There are 8 hidden switches. A switch that is on adds its own fixed numbers to the row, and there is some noise. The rows also spread widely along 13 directions, which tell nothing about the answers.
Known rows, each followed by its switches (1 for on, 0 for off):
[-12.2 -23.6 -20.4  12.0  28.0 -31.8  -3.7  10.2 -24.9  -6.0  11.3 -32.0
  -1.5 -23.4  -0.4  -5.5 -13.2   7.0 -30.9  34.2   3.4  -0.3  10.7 -30.5
  14.7]
0 1 0 0 0 0 1 0
[ -0.1 -24.5  -2.8  11.3  14.4  -3.7  -0.9 -10.8  -0.9  -5.5 -15.1   4.5
  11.0 -12.6 -43.7 -40.4  -7.3   5.8  21.6 -15.1  44.7 -65.9  18.2 -21.6
  -3.5]
0 0 0 0 1 1 1 1
[-31.6 -24.0  -4.4  30.6   8.7  23.9   7.2  35.9  10.6  25.4 -16.4  -0.7
  37.8 -26.7  20.2  -1.0  13.2   2.8  -7.5 -30.9   8.8 -24.7   6.5 -10.1
   0.4]
1 0 0 1 0 0 1 1
[-12.6 -24.7   3.6  69.1  10.7   1.1   7.9  25.8  18.5   8.1  -8.5  -4.3
  10.8  -8.1   9.7   5.4  19.8   0.6  -8.9  -0.9 -16.9  -3.5 -12.4   1.7
   5.6]
0 1 1 0 0 0 0 1
[-24.9   1.2  -7.4  19.9 -15.7  18.1  40.9  10.5  -6.2  -9.4 -37.9  28.4
  17.0 -21.3   7.9 -42.7 -13.4  12.3  23.5 -24.2  13.6 -24.1  10.9 -16.8
   3.9]
1 0 0 1 0 0 0 1
[ 10.5  -3.8  14.7 -18.8   1.4  -7.1  25.2 -14.1 -16.3  12.3  17.4  13.3
 -11.9   0.6   8.6  21.3  -8.8  -4.3  -3.3   6.5 -34.8  17.6  16.0 -54.6
 -18.7]
0 1 1 0 0 0 0 0
[ 16.7   1.4  16.3   3.1  -9.0  18.8  -9.0  41.3  14.6  15.7 -13.3  -8.5
  -7.6 -18.0  -6.7  -2.9   8.5 -14.7  -7.4 -12.7  15.9   2.0   7.7  17.8
 -23.1]
1 1 1 0 1 0 0 0
[-38.1  -1.0 -40.2  17.3  -0.7  16.1   6.6  43.0  16.0  -0.4 -35.1   4.1
  35.9 -21.4  23.3 -13.2 -10.3 -10.0   3.1 -53.4  23.1 -28.5  -2.6 -19.0
  -0.1]
0 0 0 0 0 1 1 0
[  2.9   9.9 -41.8  24.7   6.9  -0.3   6.1  -4.0 -10.8 -15.9 -17.9   7.1
 -20.7  22.9   6.3  10.5 -18.1  21.2  16.8  10.3  21.3   1.2  15.3  -4.5
  44.6]
0 1 0 0 0 0 1 1
[  0.9  17.3 -22.7 -22.7 -25.5 -14.9   0.1  33.7  -8.3 -42.1 -16.2 -32.3
 -24.7 -39.4  20.0 -16.2 -22.5  -8.5   5.2  -5.4  28.9  12.0  36.4   5.8
  -5.6]
0 0 1 0 1 1 0 1
[ 30.4 -15.4 -20.6   9.6  21.6  17.9 -14.2   6.5  19.3  -1.4  22.4   4.9
  -1.6  15.3 -12.4   7.9   1.7   6.2   5.9 -32.4  22.4 -33.1   4.2   0.1
 -14.6]
1 1 0 0 1 1 0 0
[  5.0  16.9  16.0  31.2  -3.9  29.1  23.7  33.1  11.9 -11.1 -34.3  16.2
  -9.8 -26.2  -7.0 -38.0  -9.0   1.5 -12.8   9.3  24.0  -2.9   6.1  33.1
   4.3]
1 1 1 0 0 0 1 1
[ 20.6 -17.7 -25.3  28.1 -23.7 -22.7  16.5   5.3  -4.8   1.4  18.4 -35.2
  26.8  -3.9  23.2   1.5  21.7   6.8  -5.9  46.1 -14.3   2.4  38.0 -20.0
  24.0]
0 1 1 0 0 0 0 1
[ -3.8  10.4 -29.0 -29.1 -13.6  30.4  -7.5  29.7  -2.9  12.0 -24.8  -7.2
   5.8  -0.7  16.6   4.0 -13.5   7.5  14.8 -23.2  39.8 -14.0  30.8  -5.6
  21.4]
1 1 0 1 0 0 1 1
[  9.6 -14.5  15.9  39.7 -17.1 -17.9   3.3  11.0  -6.7  23.8  -8.8  -1.1
  -1.8  -6.9  -7.8  11.3  18.6  -2.1   7.3  28.2  -5.1 -14.6  24.7  -6.0
   5.9]
0 1 0 0 0 1 1 1
[-18.6   1.3 -17.9  15.3 -14.9  13.0   0.6  36.1  -3.9  30.8 -29.9  -9.3
  21.8   2.8  26.3  13.3  -4.8   2.1   2.4   3.3  12.5  -8.0  10.9 -12.3
  35.0]
0 1 0 1 0 0 1 1
[ -5.6   5.9 -28.7  31.2  21.9  22.1  -1.4  19.6 -10.5  30.9 -21.0  24.0
  -8.7   9.6 -18.0   1.2  12.0   5.9   8.6 -26.9  37.1 -28.0   0.6  18.7
 -11.9]
1 1 1 0 1 0 1 0
[ -6.4 -10.4 -25.7  14.3  -4.2  29.1   8.0   1.6   3.0   0.8  -9.5   4.7
  22.6  22.2  24.4  -4.3 -18.7  22.7  18.8 -19.5  11.2 -26.9  13.0 -16.0
  46.7]
1 1 1 1 1 0 0 1
[ -1.1 -44.4  64.0  17.5 -27.5 -10.7  -1.6   0.1  -3.6   3.7  11.3  -6.7
  14.8 -22.9   3.5  -2.4   7.4  11.8   4.2  -5.8  -8.7 -41.2  34.6 -23.1
   8.0]
0 0 0 1 0 0 1 1
[ 30.3  21.2  -6.4  17.9 -26.0  11.9  38.9   0.7   8.6  -8.6  -8.8  13.9
   2.0 -15.3  10.6 -13.5   3.6   3.9   4.7  16.8  -0.4  15.2  40.0  -4.7
   1.8]
0 1 1 0 0 1 1 1
[  9.9  15.0   0.4  19.0 -13.1  10.9  22.4  -4.2 -13.8 -20.0   3.5  24.9
 -26.8  11.0  16.7  -2.2 -10.8  30.1  18.1 -15.8  13.8 -14.0  21.5  21.2
  12.6]
0 1 1 1 0 0 0 1
[-14.4 -44.3  24.3  69.6 -13.6  -2.5  -0.9   4.6  14.1  -4.5  -0.1  -4.5
  13.1 -21.7  22.7  -0.3  17.3  25.9  11.1  -7.3 -17.6 -19.5  25.6   6.3
  29.2]
1 1 0 0 1 1 0 1
[-17.7  15.4 -33.0 -11.0 -20.4  -6.1   7.7  23.9 -35.2  20.4 -25.8   0.6
 -13.5  -3.5   9.0   3.4   1.1   6.1  32.9 -18.0  32.0 -19.9  28.3  -1.9
  -5.6]
0 1 0 1 0 0 0 1
[  9.2   3.8 -29.1  19.8 -25.4  -7.9   4.6  35.6 -13.4   4.3  -2.7   8.6
  11.2  14.4  18.0  11.9 -13.7 -12.9  -1.9   2.2   8.7 -32.8   2.3  -3.9
   8.0]
1 0 0 0 1 1 1 0
[  8.5  -1.4 -35.5  29.8   1.0  11.3 -22.3  47.6  20.4   2.6 -33.9 -28.2
  23.2  -3.9 -24.4 -29.6  -5.8 -13.6 -10.7   1.9  68.2 -44.8  -8.2  30.0
  15.0]
0 0 1 0 1 1 1 0
[-19.9  10.8  -7.4  36.7 -12.1  26.6  24.2  24.5   4.7  14.5 -38.2  18.2
  29.0 -21.1  17.7 -22.0  -2.1   7.1  -2.0 -20.3  25.7 -16.9   8.8   8.1
   5.6]
0 0 1 1 0 1 1 0
[ -2.4 -16.2  -5.9  -9.3  32.4  20.5   7.6   0.8   7.8   1.2  -4.8 -20.8
  16.3 -38.0   6.9 -12.0 -18.5  13.9 -30.7  16.0   6.2  33.4  20.7 -37.0
  16.8]
1 1 0 1 0 0 1 0

New rows. What belongs after each?
[ 19.2  14.4  -0.9  33.7   4.1  15.1  32.4   9.8   3.2  -6.6  10.7  35.7
 -16.5  -6.1  17.7   9.3   2.1  11.0  -7.4   1.6  -8.1   5.5  16.9  13.7
  -9.6]
1 1 0 0 0 1 1 1
[ 20.5  -1.5  18.2   4.1 -10.4  20.7  23.0  12.6  -4.0  25.8  -8.7  19.5
  24.4  -1.2 -30.0 -32.8   7.7 -10.0   0.7   9.1  27.1 -53.8  16.8  -4.6
 -15.4]
1 0 1 0 1 0 1 1
[  7.6 -22.8  16.0  12.6 -12.1   0.9   0.9   7.2   1.9   6.3  -7.4  -8.4
  -3.2 -21.6 -10.2 -11.0  14.1   3.2  18.0  -7.9  -0.9 -10.9  31.1 -11.4
 -10.1]
1 1 1 0 1 0 0 1
[ 24.7  10.5 -16.1   5.3   2.8  12.6  32.7 -10.3  -9.7  -3.6   4.4  16.3
  -4.8  -2.6   2.2  -7.1  -3.5  10.8  -2.2  23.1   0.9   7.5  31.1 -16.7
   4.7]
1 1 1 0 0 0 1 1
[-36.4 -13.3 -50.1  35.2  26.8  -6.1   5.9  35.3 -29.5  11.6 -12.8  -2.7
  15.9  -1.7   7.3  -9.8 -15.5  -4.1 -13.2   9.3  11.3 -32.5 -12.3 -17.2
  17.0]
1 1 1 0 1 0 1 1
[ -0.4 -20.2   8.2   4.9  17.4  12.5   5.3   5.1  10.5  -4.7   6.8 -14.4
   8.4 -35.4   4.8 -10.7   4.7  18.3  -9.0 -12.6  10.5  -1.3  31.6 -16.1
   0.2]
0 1 0 1 0 0 1 1
[ 28.8  20.1 -22.8  14.3  -5.8  20.1  52.8  -2.4   8.1 -21.5   4.4  32.4
  10.4  -4.3  14.3 -23.0 -15.6   7.6  -4.3  18.4  -3.5   4.1  25.0 -18.1
   4.6]
1 1 0 0 0 1 1 1
[-20.4  -3.5 -57.9  10.6  19.6  15.3  14.6  -2.6  -9.8   3.3 -19.8  -3.7
  29.2   3.2  -2.3 -33.1 -10.0  20.1   5.8   0.4  42.1 -38.7  22.0 -19.9
  35.4]
0 1 1 0 0 0 1 1
[ 19.1  -9.7 -32.2  31.8  32.5  26.7  34.8  -5.4  19.5  -7.6  18.0   9.6
  29.1   1.4  -1.0 -26.8   6.5  15.3 -13.9   7.3   6.3 -17.4   7.0 -11.2
   0.1]
1 1 1 0 0 0 0 1
[  5.5   1.0 -22.9 -18.1  31.5  18.9  21.8  -9.0  -0.9   8.3  13.3  20.8
   7.5   1.0 -10.9  -7.7  -0.6   6.5   0.6 -18.8  15.2 -23.2  20.9 -36.3
 -17.3]
0 1 0 0 0 0 1 1
[ 10.6 -11.7  -6.0   1.1  -9.4   3.1  -2.9  25.9   0.1  44.9  -7.5 -24.9
  18.9 -13.4   4.2  15.8  20.5 -17.4  -8.3  19.3  -6.8  14.9  18.0 -24.2
  -9.0]
1 1 1 0 1 0 0 0
[-46.8 -39.6 -10.1  19.8  -1.1 -16.0 -32.0  36.1 -11.0   7.3 -20.4 -29.3
   1.8 -15.6  21.6  12.1  -6.8   3.2   5.8 -22.5   0.9 -17.8   1.6 -17.9
  22.0]
1 1 0 0 0 0 0 0
[  0.3 -22.4  13.1   1.5 -11.6  -8.3  -0.5  12.9 -17.9  21.6 -12.3   2.4
  17.7  14.0 -20.9 -15.7 -19.3 -11.7   4.9  16.8  10.7 -47.1  -8.7 -29.8
  10.6]
1 0 0 0 1 0 0 0
[ -1.2 -19.7 -51.1  23.9  29.1   2.1  30.0  -1.8 -12.4  -0.7  22.0  -1.9
  44.2   7.1   0.5 -34.1 -10.2   9.8 -24.1  22.7   7.6 -39.3  -3.8 -34.7
  10.2]
1 1 1 0 0 0 0 0
[ 10.5  -4.9  24.1  10.9   2.9   1.7   1.4   6.7  -7.1  20.6 -19.7  -1.9
   1.8 -22.3 -26.8 -17.6  -5.6   1.6  -5.4  18.3  32.7 -14.4  15.4  -3.9
  -2.4]
0 0 0 1 1 1 1 0
[ 19.1  -1.5  16.2  40.4 -27.4  25.5  36.0  -3.4  -9.6  14.9   4.7  37.8
  23.5   7.4   5.1 -21.7   8.6  24.5   4.7  -1.8   9.2 -42.9  26.2  13.3
   8.4]
1 1 1 1 0 0 1 0
[ 12.4 -39.7 -22.0  20.4 -11.0 -12.6  -3.6 -13.3  -2.7   7.6  39.3 -15.5
  15.6   6.1  34.4  37.3  27.0  22.8  10.7  -7.0 -25.5  -7.2  40.0 -32.1
  14.2]
1 1 0 0 0 0 0 0
[ 28.7  -8.3 -25.8   0.8  -1.5  17.0  -7.0   2.1  14.8 -12.8  -0.5  -7.9
  -3.8   3.1  -0.2   8.5  -1.6   5.7   8.4 -16.7  13.2   4.1  24.2 -16.5
   8.9]
1 1 1 0 0 0 1 0
[-16.2 -45.5  26.1  53.1  34.9  12.7   6.2   7.3   6.9  17.3  38.4   1.7
  21.4 -18.1  25.8  15.7  23.0  21.1 -39.6   1.1 -24.9 -19.6  11.4  -2.0
   6.3]
1 1 1 0 0 0 1 1
[-15.6 -35.1   2.0  43.9 -25.8  -6.4  -7.2  25.5   8.4  -0.4   6.7 -11.8
   5.9  -9.4  42.5  27.3  24.0  13.4  15.9 -25.3 -25.2 -11.0  26.5  -1.3
  15.8]
1 1 0 0 0 0 0 1
[ 36.4  17.3   1.1   0.4  -6.6  23.8   7.8  25.0  13.0 -15.8 -10.0   4.7
  -3.4   1.6 -14.8 -28.7 -27.9   2.0  -0.2   6.1  44.3 -25.7  12.0  17.5
  13.7]
0 1 0 1 1 1 1 1
[-21.9 -20.6  -5.9  45.0  -0.9  13.2  -8.8  46.8   3.0  43.2 -39.7 -22.1
  23.2 -23.8   5.1   6.3  21.7  -5.0  -1.8   3.7  12.0  -4.4   3.6   3.5
  11.9]
1 1 1 1 0 0 1 1
[ 14.2 -11.0   6.9  26.4   2.2  -3.4  -9.1  45.7  10.9 -13.7   4.8  -5.3
  -8.9  -4.3  -3.3   0.9  -6.3 -15.7 -19.6  -2.3   9.9 -17.8 -23.1  16.1
 -17.1]
1 0 0 0 0 0 0 0
[ 14.0  -1.0 -79.1  -8.9  23.5  13.5  10.6   0.9  -6.5  13.6  -2.3 -14.8
  32.3  11.4  -6.0 -11.2  -2.2   7.4   1.5  19.5  36.3 -17.7  29.0 -34.9
  24.2]
1 1 0 0 1 0 1 1
[ 13.3 -16.7  39.1  39.9 -10.2   8.4  11.7  11.2  15.4 -16.7 -11.9  20.8
  -3.8 -11.7 -17.9 -19.6  -2.2   8.5  11.6 -19.2  15.6 -34.7   2.2   8.0
  -4.2]
0 0 0 1 0 0 1 1
[ 14.3  -2.6 -17.4  13.6 -14.7   5.2   5.6  27.5  13.0 -15.9 -20.2  -2.3
   8.7 -17.3   1.8 -16.7 -12.4  -8.1   4.2  -8.5   8.4  -5.9  11.9 -16.5
  -0.3]
1 1 0 0 0 1 1 0
[ -6.6   2.1   3.3  20.9  -9.5   6.7  13.5  27.6  -1.3   5.7 -17.6  -8.2
   1.6 -44.7  18.5  -8.1  12.8   1.7 -21.1   6.6  10.6  18.3  26.6  11.9
  -7.3]
1 0 1 0 0 0 1 0
[-20.2  19.9 -20.6  -9.7 -29.0  15.5  24.1  22.5 -14.4   0.6 -28.6  28.8
  17.1  24.3  14.9 -22.1 -31.6  -7.3  16.0 -29.6  24.3 -47.4  -5.6 -13.7
  11.5]
0 0 1 0 0 0 0 0
[  6.8  -1.8 -31.6  28.7 -19.2   8.5   2.1  36.1   6.8  -4.9   4.6  -1.7
   5.7  27.8  40.6  28.7  -1.7  -1.2   7.2 -10.9 -10.5 -11.6   0.8   0.9
  23.8]
1 1 1 0 0 0 0 1
[-15.2 -11.6 -49.5  35.3  -4.2  10.2   2.6  15.0  11.5 -27.7  -6.7   4.5
  17.7  30.8  33.1   9.9 -16.5  11.8  23.9 -44.9  11.4 -35.6  -3.7 -14.2
  39.0]
0 0 1 0 1 0 0 1
[  0.3 -10.0  20.3   3.2   4.8  23.7   3.3   5.0   0.5  34.2  -8.2   8.6
  10.1 -13.1 -19.7 -10.8  20.4  14.5  12.1 -22.7  31.3 -35.2  31.2  -0.1
 -11.9]
0 1 0 1 0 0 1 1
[ -4.4 -19.2 -33.5  10.0   8.2  12.2  24.0 -14.2   7.1 -12.2  -9.3   2.8
  33.3 -17.6 -12.3 -45.5   3.1  13.3  17.5 -22.1  19.4 -36.1  33.2 -43.1
   4.2]
0 1 1 0 0 0 1 1
[ -4.8  -1.4  30.8  37.6 -18.2   3.0  -1.2  21.2  10.2  -3.6 -22.7  12.7
 -30.5 -10.9  14.2  14.5   1.2   8.5  19.1 -21.0  -3.7   4.9  13.6  20.4
   5.6]
0 1 0 0 1 1 0 1
[ 23.4   3.7 -26.0   9.2 -22.0  33.4  14.1   4.6  17.9 -21.1   9.6  11.0
  13.7   6.5  20.0 -20.2   4.6  23.8  13.0 -34.6  26.6 -28.7  32.5  18.6
   8.4]
1 1 1 0 0 0 0 0
[ 17.5   0.3 -16.1  25.3 -17.2  25.1   5.3   3.0  15.3 -25.3  -1.7  19.1
   1.8  23.5  17.8   2.0 -17.6  25.5  20.9 -38.8  19.3 -24.5  13.0   1.1
  34.7]
0 1 0 1 0 0 1 0
[ -7.0   8.1  10.2  27.3   1.1   6.3   7.2  26.5  -1.8 -15.4   3.6  -7.1
 -14.4 -30.0  40.7   3.1  -9.5  12.6 -36.5  12.9   7.8  17.8  11.4  39.1
   7.7]
1 0 1 0 0 1 0 0
[  9.0  -6.5 -52.2  29.2 -11.6  -9.4  12.5   7.1  -7.0 -22.6   0.8  -9.8
  22.3  27.8  12.4 -14.2 -15.5   7.1  10.0  12.9  22.3 -41.5   5.8 -13.9
  41.0]
0 0 1 0 1 0 0 1
[ 37.9  -6.1  34.3 -20.3   0.6   1.5  12.6  -1.7   7.3 -10.1  30.0 -18.5
  -9.7 -31.0   5.8  -2.6  -6.1   7.6 -27.9  24.4  -6.1  29.3  30.2 -15.7
 -13.3]
0 1 0 1 0 0 0 0
[ -8.5  -8.2 -52.2   1.8  23.5  23.8  -3.4   7.1  -5.4   7.0 -15.0  -5.8
  10.2 -16.8  -4.6 -12.9   8.0  25.6  21.3 -35.6  50.0 -24.4  36.5  -4.8
   5.2]
1 1 0 1 1 0 1 1
[  2.0   1.6 -41.8  53.2  10.3  14.6  25.8  14.7  -1.2   9.9  -5.3  23.6
   9.1  -6.9   8.2  -2.6  19.5   8.9   9.1 -17.7   7.5 -17.3  18.5   8.1
 -11.4]
1 1 1 0 1 1 1 1
[ 11.0  -2.0   6.1  26.3  -3.8   0.7  18.9 -15.3 -10.0 -14.8   8.0  13.9
 -26.8 -19.4  18.9   8.7   7.4  31.5   7.2   7.9  -8.8  21.4  49.2   2.8
  15.3]
1 1 0 0 1 0 1 1
[ -5.6  -1.8  -9.9 -11.3  -9.6 -23.4   6.0  35.2 -20.7  10.4  -5.2 -32.8
  -2.2 -40.8   2.2 -13.3   7.4 -17.2  -7.8  20.8   6.9  -2.4  28.3 -12.4
 -29.0]
0 1 1 0 0 1 0 1
[ -3.7  14.4 -36.5  16.6 -31.2  23.3  33.5  15.2  -9.4  16.0 -21.9  29.4
  29.1  11.2  23.1  -4.3   6.4   0.9  24.7 -21.9  12.5 -31.9  29.2 -12.1
  12.9]
1 0 1 0 1 0 1 1
[ -3.1  -7.3  22.1  21.6 -22.2  30.4  -2.5  48.9   8.7  24.4  -5.3  15.7
  21.1   0.2  12.6  -2.3   4.6  -8.9  -8.8 -35.3   9.3 -46.7   2.3  18.1
  -5.7]
1 1 1 0 1 0 1 0
[ -6.3   3.3 -26.8  23.3   3.9  -4.6  -3.2  38.2 -20.9  -2.5  10.8  -1.6
  -7.8   4.7  22.6  13.8 -13.5   5.1  -7.2 -10.5  19.8 -33.7   3.3  17.9
   4.4]
0 1 1 1 0 1 1 1
[  4.9  -7.5 -27.1  48.5  30.8  25.1   3.8   6.4  21.6 -14.7  -8.6   7.0
   3.9 -17.2   8.4  -2.7  -2.2  24.0 -10.5 -18.0  31.9   3.9   4.6  20.1
  12.2]
1 0 0 1 0 1 1 0
[ -6.7 -10.5  11.1 -16.5 -27.3  -9.9  14.3   3.4 -35.0  17.4   0.8  -0.8
  15.7  -4.9  10.2 -14.4 -22.4   4.7  -9.5  35.8  -3.2 -23.0  30.6 -36.8
  28.6]
1 1 0 0 0 0 1 0
[  4.7 -18.8 -19.4  20.8   8.5 -16.6  -0.4  -2.6 -18.2  18.6   2.0 -16.5
  -0.8  -3.2   2.2  21.1   5.3   9.0   6.7  31.8   7.2  -3.6  18.5 -17.9
   9.4]
1 0 0 1 0 1 0 1
[-42.0 -13.5  -5.7   3.6 -13.7 -10.9   3.1  16.5 -25.7  26.2 -32.1  -9.4
  11.5 -42.6  18.3  -3.6   3.6  -1.6   2.8  -9.4   4.5  -5.4  33.8 -27.1
  -3.4]
1 0 1 0 0 1 1 0
[ 21.6  -8.7 -15.1   1.8  14.7  19.6   1.6   1.7  14.1  26.4   7.8 -29.6
  24.1 -18.7   1.6   4.4  20.3  14.7 -15.1  20.7  26.5   4.4  44.6  -5.2
   8.5]
0 1 1 1 0 1 1 1
[ 17.2  -2.5 -74.5  -2.8   9.6  17.6   3.0  11.0  10.7  -1.1 -14.0 -21.7
  29.0 -12.1  -2.0 -17.2   1.0   9.3  18.2  -7.9  43.7 -14.4  36.1 -21.1
  10.8]
1 1 0 1 0 1 1 1
[-15.3 -15.2 -10.5  -7.2  37.0  16.8  -7.2   4.4   3.6  16.8 -22.5 -10.6
   4.1 -27.6 -22.0 -16.4   6.0   7.8  -4.1  -4.6  43.1 -14.2  23.8 -11.6
  -1.2]
1 0 0 0 0 0 1 1
